All rows are made from the same 9 directions, up to rounding. Whole rows:
[[  6.1  -8.5  13.1  -1.6  -5.4 -12.9   0.6 -13.7 -24.0 -23.2  13.2 -18.1
  -11.0   1.1   1.2   2.8   9.6   5.1]
 [ -9.7   2.6  17.5  25.1 -20.1  20.9 -26.2  -8.4  -1.7  -4.9 -36.4   1.8
   23.1  -9.1  13.6  14.4   1.0   9.8]
 [-11.8   7.7   5.3  26.7 -13.9  21.8 -12.1   8.1  -9.9  11.7 -18.5  14.4
   34.4 -10.3  -5.5  10.1   5.6   7.8]
 [  1.6   6.1   0.2  -6.7   8.5  -3.8 -12.5 -13.0  42.0  20.7  18.4 -28.8
  -37.3  22.4  -2.6 -15.4 -19.7 -13.5]
 [ -4.3   2.6   1.6  14.7  -7.1   6.0  -1.9   9.0 -12.7   8.8  12.9   3.8
    1.8  -7.0 -20.3   4.9   6.8   3.6]
 [ 14.0  10.5  22.8 -27.9  -3.9 -20.4  -2.0 -25.7  -5.8  -7.8   2.2   1.0
   18.9  15.4   1.1  35.1   7.4  -0.9]
 [ -0.8   9.8  13.4  -8.4 -29.4  33.8 -27.7   7.9  50.3  27.6 -62.4  29.1
  -19.6 -29.4 -13.1  46.0   3.9  -6.5]
 [ -1.3  13.7   3.4  -8.2   2.3  -9.4   0.0 -10.7  17.7   6.7   2.3  -9.6
   28.4  21.7   6.6   7.1  -3.6  -5.8]
 [  4.3  10.0 -13.3  -6.5  11.8  15.4  -0.5  -2.6  -5.5  57.6  18.7  10.6
    2.5  11.8 -30.2 -15.3   5.8 -20.0]
 [  2.9 -13.0  -4.5   4.3   1.8  11.9  -3.0  -5.5 -18.6   4.2  -4.1  -5.9
  -19.6  -6.8   1.2 -22.0   6.4  -4.1]
 [  5.4   1.2  19.2 -10.3  -7.3 -13.8   6.0  -5.1  10.4 -22.6   3.8 -20.2
  -12.8   2.2   3.8  11.5  -0.5   8.0]
 [-14.6  -5.1 -14.4  29.7   0.3   1.8 -17.6 -14.4  -4.4   8.5  20.4 -37.4
    4.1  20.3   4.6 -31.1   1.3 -13.3]
 [ -8.7   1.1 -17.1   4.4  -0.8 -11.1  -7.7   3.6  11.4  -2.3   5.4   7.0
   10.2   4.3   0.2  13.1  -0.3  -8.6]]

The start of a row, then its end:
[ -0.8   5.1   8.9   9.7   2.9  -4.7  21.6  21.5 -18.7 -12.5  20.6   8.1
  12.4]	[ -7.9 -11.2   0.0  -3.5  21.8]
[  6.7   3.3   3.4  -9.4  10.1 -12.1   9.4  -3.2  -1.7   3.5  28.2 -10.0
 -11.9]	[11.9 -9.1 -7.4 -5.2 -0.1]
[  0.1 -20.3  -9.1   3.5  -8.5  -5.2  -7.8  -7.5 -30.0 -24.1  -8.0   2.5
 -10.0]	[-14.0   6.8   5.5  18.6  -4.2]
[  4.4  -3.9 -24.6 -21.2  14.3   8.6   0.3  -1.1  14.1  21.9 -24.3  24.0
  -1.4]	[  0.1  10.7  -9.8  -2.2 -19.1]
[ -3.0  -5.1 -27.2   0.8   3.5  11.7 -25.8  -0.4  12.5  33.0  -5.2  26.4
 -25.2]	[ -5.7 -13.4   4.4  -1.8 -22.9]
[ -0.6 -13.5  17.8  20.1  -9.7  16.5  -7.9  -9.0 -26.7 -20.6 -19.7 -16.0
  -7.5]	[-12.8  17.0 -17.5   3.4  14.9]
[ -1.6 -14.3 -19.7 -10.3   3.7   1.0  13.9   2.1 -11.4 -23.2 -40.5  12.8
  29.5]	[-9.3 34.9 -9.6 12.0 -4.3]
[  0.0  -1.5   5.2   5.8  -6.1   7.3 -10.7  -4.9  -5.5   3.8  -5.4   1.3
  -5.2]	[-4.4 -3.4  4.3  2.8  0.1]
[ -2.0  -3.9 -15.9 -12.5  -4.1  -6.0   9.9  16.2  26.5  -2.7  -3.7   0.1
 -20.7]	[ -9.7  -7.1   7.1   6.0 -10.1]
[  5.0   3.6  10.1   8.3  10.1   7.9  -0.1   4.5 -31.9   4.1   4.7  33.0
  13.5]	[ -7.3  -3.9   1.7 -11.0  18.2]
[-12.2   2.1 -35.2  19.8  26.6   7.3  -7.6  27.0  17.6  22.8  13.1  40.6
  -5.9]	[ -1.6  -0.6 -18.9 -35.1  -0.1]
[  2.5 -18.6  -3.9   6.7 -16.3   7.6  11.8  11.9 -51.4 -10.6   2.3   6.2
 -11.8]	[-30.8 -23.9   2.8  37.1   1.7]
[  4.4   7.8   2.3 -19.7  -8.7   4.9  36.3  13.7  -3.0  12.4  -5.0 -11.1
  25.1]	[ -3.8 -18.1  -1.4  29.9  -5.4]
[ -3.0  14.6 -12.0  -8.2   7.8  -2.4   1.1  17.6  41.0  24.7   9.8  17.9
  -7.4]	[  4.2 -15.9  11.6 -16.5  -6.7]
[-15.0  -4.5 -17.5  22.9  -0.7   1.6  -2.7  -3.5 -20.3  -8.2  -7.5  -6.8
  47.9]	[  8.0  19.4 -15.2   9.8  -4.2]
[ 11.3  -3.4  13.6 -12.7  -4.9  28.0  17.0   3.1 -12.7  16.8 -26.6  -2.3
  -9.6]	[-16.6  -6.6 -18.3  15.8   2.1]
[ 21.9  -4.3  15.8 -24.8   7.1  11.1 -10.8 -15.2  -6.7  18.8  -7.4  20.2
 -47.7]	[-8.9 -9.9  4.3 -6.8 -1.5]
[  2.9  -4.3   2.4  -6.5  -7.9 -13.1 -12.9 -17.7  -7.9 -10.3   3.2  -5.2
  -3.2]	[ 4.5  0.1 19.5 10.9 -8.0]
[ -8.5  -5.3 -18.2  13.2  23.3   4.8  12.9   9.2  -5.8 -14.4 -16.3   9.4
  34.3]	[  5.6  41.0 -39.1 -21.2  10.2]
[ -7.4 -18.5 -29.9  17.1   7.2   7.9 -16.0   3.9 -26.8  -3.6 -12.5  32.6
   0.3]	[-15.0  11.3  -8.4   0.4  -5.6]
[ -1.4  11.8  17.4  -4.7 -17.6   8.9  38.7  21.6   2.3  -0.8  -8.4 -23.1
  30.6]	[ -8.5 -14.9  -0.8  25.2  10.0]
[ -7.7   2.2   0.2   6.5 -11.0 -21.7   1.0   0.9  -0.3 -24.0  15.0 -12.5
  17.8]	[ 5.3 -1.3 21.4  8.9  1.9]
[  0.6  -2.8  -3.8   3.6  13.1  -3.7 -10.6  -5.2  -1.0  -5.6   1.2  13.6
  -4.8]	[  4.3  15.0  -4.9 -19.7   4.5]
[ 12.6  -7.3   8.2 -13.1   7.5  -6.7  -2.4 -12.5 -17.0  -9.2   4.4   7.4
 -20.9]	[-1.2  4.1  1.4 -4.1  3.6]
[  9.0  -3.0 -13.5 -28.7  17.7  -4.3  10.6  -2.7   8.9  -1.5 -23.5  23.7
   7.7]	[ 2.4 23.5 -3.9 -7.7 -6.9]
[  6.5   2.9  10.7  -9.6  -6.8   0.3   0.1 -10.2 -11.9   5.2  -1.8  -1.2
   7.0]	[ 1.1 -8.3 11.9 13.4 -2.7]
[ -3.2   3.0 -19.4  -6.7   6.7   0.3  12.9  17.8  13.4  12.5   0.8  14.3
   5.8]	[-2.7 -7.1 -2.6  0.4 -7.4]
[ 11.1  -4.1  -0.4  -7.0  17.2  -4.0   1.5 -19.3 -32.5  13.0  26.1  -4.7
  -5.8]	[ 15.6  -3.7 -22.7   0.2  -5.5]
[ -4.7  -4.8 -29.7 -16.6   9.6  -7.3  -4.3   6.7  44.1  -4.7 -27.1  18.2
  -7.0]	[ -0.2  24.6   4.6 -13.8 -15.7]
[  1.6   6.2   5.2  -9.0  -7.3  -3.3  -3.7  -5.6  18.1   9.2   3.4 -11.8
  -7.8]	[  6.1 -10.3  11.8   4.9  -8.4]
[ -5.8  -7.7  13.4  19.0 -13.3  14.3  -8.6   1.1 -22.3 -31.7 -44.8  17.1
  29.1]	[-21.5  28.5  10.7   2.2  21.0]
[ -6.9  -3.1  -4.9  12.5   6.4  -4.0  22.7  31.0  13.6 -19.0  16.1  -9.3
 -19.1]	[-10.0   0.1 -20.5 -15.2  16.7]
[ -9.4  -2.4 -17.9  -2.5  -3.4 -17.9 -25.8 -21.2  44.3  -2.3   2.5 -31.0
 -15.0]	[ 23.7  15.1   4.3  -5.0 -26.5]
[ -4.7   0.0  11.9  10.9 -10.5  -2.2  -3.1 -19.2  -2.4  -6.4   7.5 -49.2
   9.5]	[ 17.6   6.8 -15.7  11.0  -3.9]
[ 20.6  -4.3   4.2 -42.3  12.9 -10.1  -5.5 -19.4  10.9  -5.1 -22.8  26.8
 -23.3]	[  0.7  18.3  18.1 -11.0  -6.3]
[ -9.2  -5.0 -16.2   8.1  -0.9  -2.2  -1.1  13.5   5.0 -15.1 -14.7  17.8
  12.2]	[-10.3  12.2   7.3  -2.4   1.8]
[ -7.0  -6.1  12.5  20.1 -18.4   5.2 -12.9 -17.2 -29.1 -21.2 -19.4 -16.3
  32.5]	[-1.4 16.4  4.9 18.2  5.3]
[ 14.4  15.0  16.3 -38.8   3.3 -21.4  15.5   7.1  30.1 -10.3  -2.2  23.9
  -3.8]	[ -0.5  -3.8  41.6 -11.5   8.4]
[ -0.3  -0.7   8.0  -5.5 -14.6   9.0  12.6 -13.4  -4.7   1.7 -18.7 -40.3
  23.7]	[  7.4   6.9 -15.5  28.6 -10.1]
[  1.1   2.8   4.7  -0.4  -0.2  -3.8   3.7   4.6   6.4   0.6  13.7  -6.4
 -12.9]	[ 0.7 -9.6  0.9 -3.5  3.0]
[  1.6   1.2  -2.5  -9.1  -4.9  -3.5  -0.4  -2.2  12.2   8.1   5.0  -9.1
 -12.4]	[  2.5 -10.9   6.2   7.7 -10.6]
[ -6.1   7.7  20.5  16.9  -3.6   1.7 -14.6  -5.1  24.9 -11.4  -3.3 -18.6
  -4.3]	[  8.1  15.1  -0.8 -24.0  14.8]
[ 12.4   4.5   9.6 -31.0  -3.2  -3.5  17.7  -0.4  -7.0  -6.5 -25.3  22.5
  23.9]	[-7.9  3.7 25.2 14.3  2.1]
[ 1.9  0.6  4.5 -6.7 -0.4 -3.2  5.0 -7.3 -1.2 -8.3 -9.6 -7.3 15.0]	[ 5.5 12.5 -1.0  3.4  0.3]
[ -4.8  -2.5 -31.1 -15.4   3.7 -14.9  20.6  21.7   7.7  -9.1  -6.3  24.4
  22.2]	[ -7.5   1.4  14.0  11.8 -10.4]
[  5.7   0.4  12.5 -12.2  -3.0  -8.5   6.9 -12.5  -8.6 -18.0 -11.4  -7.5
  19.4]	[ 5.3 15.3  7.5  7.1  4.0]
[ 13.2  -0.6 -15.7 -37.1  14.3 -18.9  19.1   1.9   5.2   8.1  15.9  13.7
 -14.1]	[  5.2 -11.2   6.3   5.5 -15.1]
[ 19.0   5.3  19.9 -41.7   8.1   5.1  28.5 -17.1   1.2  -2.3 -39.4  -7.7
  28.8]	[  9.8  29.4 -12.5   6.7   1.2]
[ -5.9  -8.9 -21.4  18.4  19.2   2.0  -4.1   3.6  -4.0  10.6  28.0  -8.9
 -24.3]	[  8.4   0.5 -40.3 -16.7  -4.8]
[ -2.2   2.4  -3.0  -1.6  -6.5  -5.0  23.2  29.2  -3.0 -10.1   6.3  14.7
   6.1]	[-18.1 -17.9  15.7  10.1   9.6]
[-1.1  2.8  9.6  3.8 -3.1 -0.6 -1.5  5.0 12.7 -8.3 -1.3 -2.6 -9.1]	[-3.4  1.7  5.4 -9.6  9.2]
[  2.6  -3.0 -14.3  -4.7  19.0 -13.1  -5.2  -2.2  -3.5  -2.1  14.4  21.8
  -6.0]	[  7.0   7.3  -1.2 -17.3  -1.6]
[  9.5  11.0  11.7 -22.4   8.0 -14.3   9.1  -3.3  15.2  -2.8   6.0   6.0
   2.9]	[ 10.3   2.1  14.5 -11.4   4.6]
[ -1.1  12.5   1.4 -12.4  -6.1  -7.3   9.1   6.3  12.9   0.5  -9.1  11.7
  32.0]	[ 2.0 -3.0 26.5  7.3 -1.2]
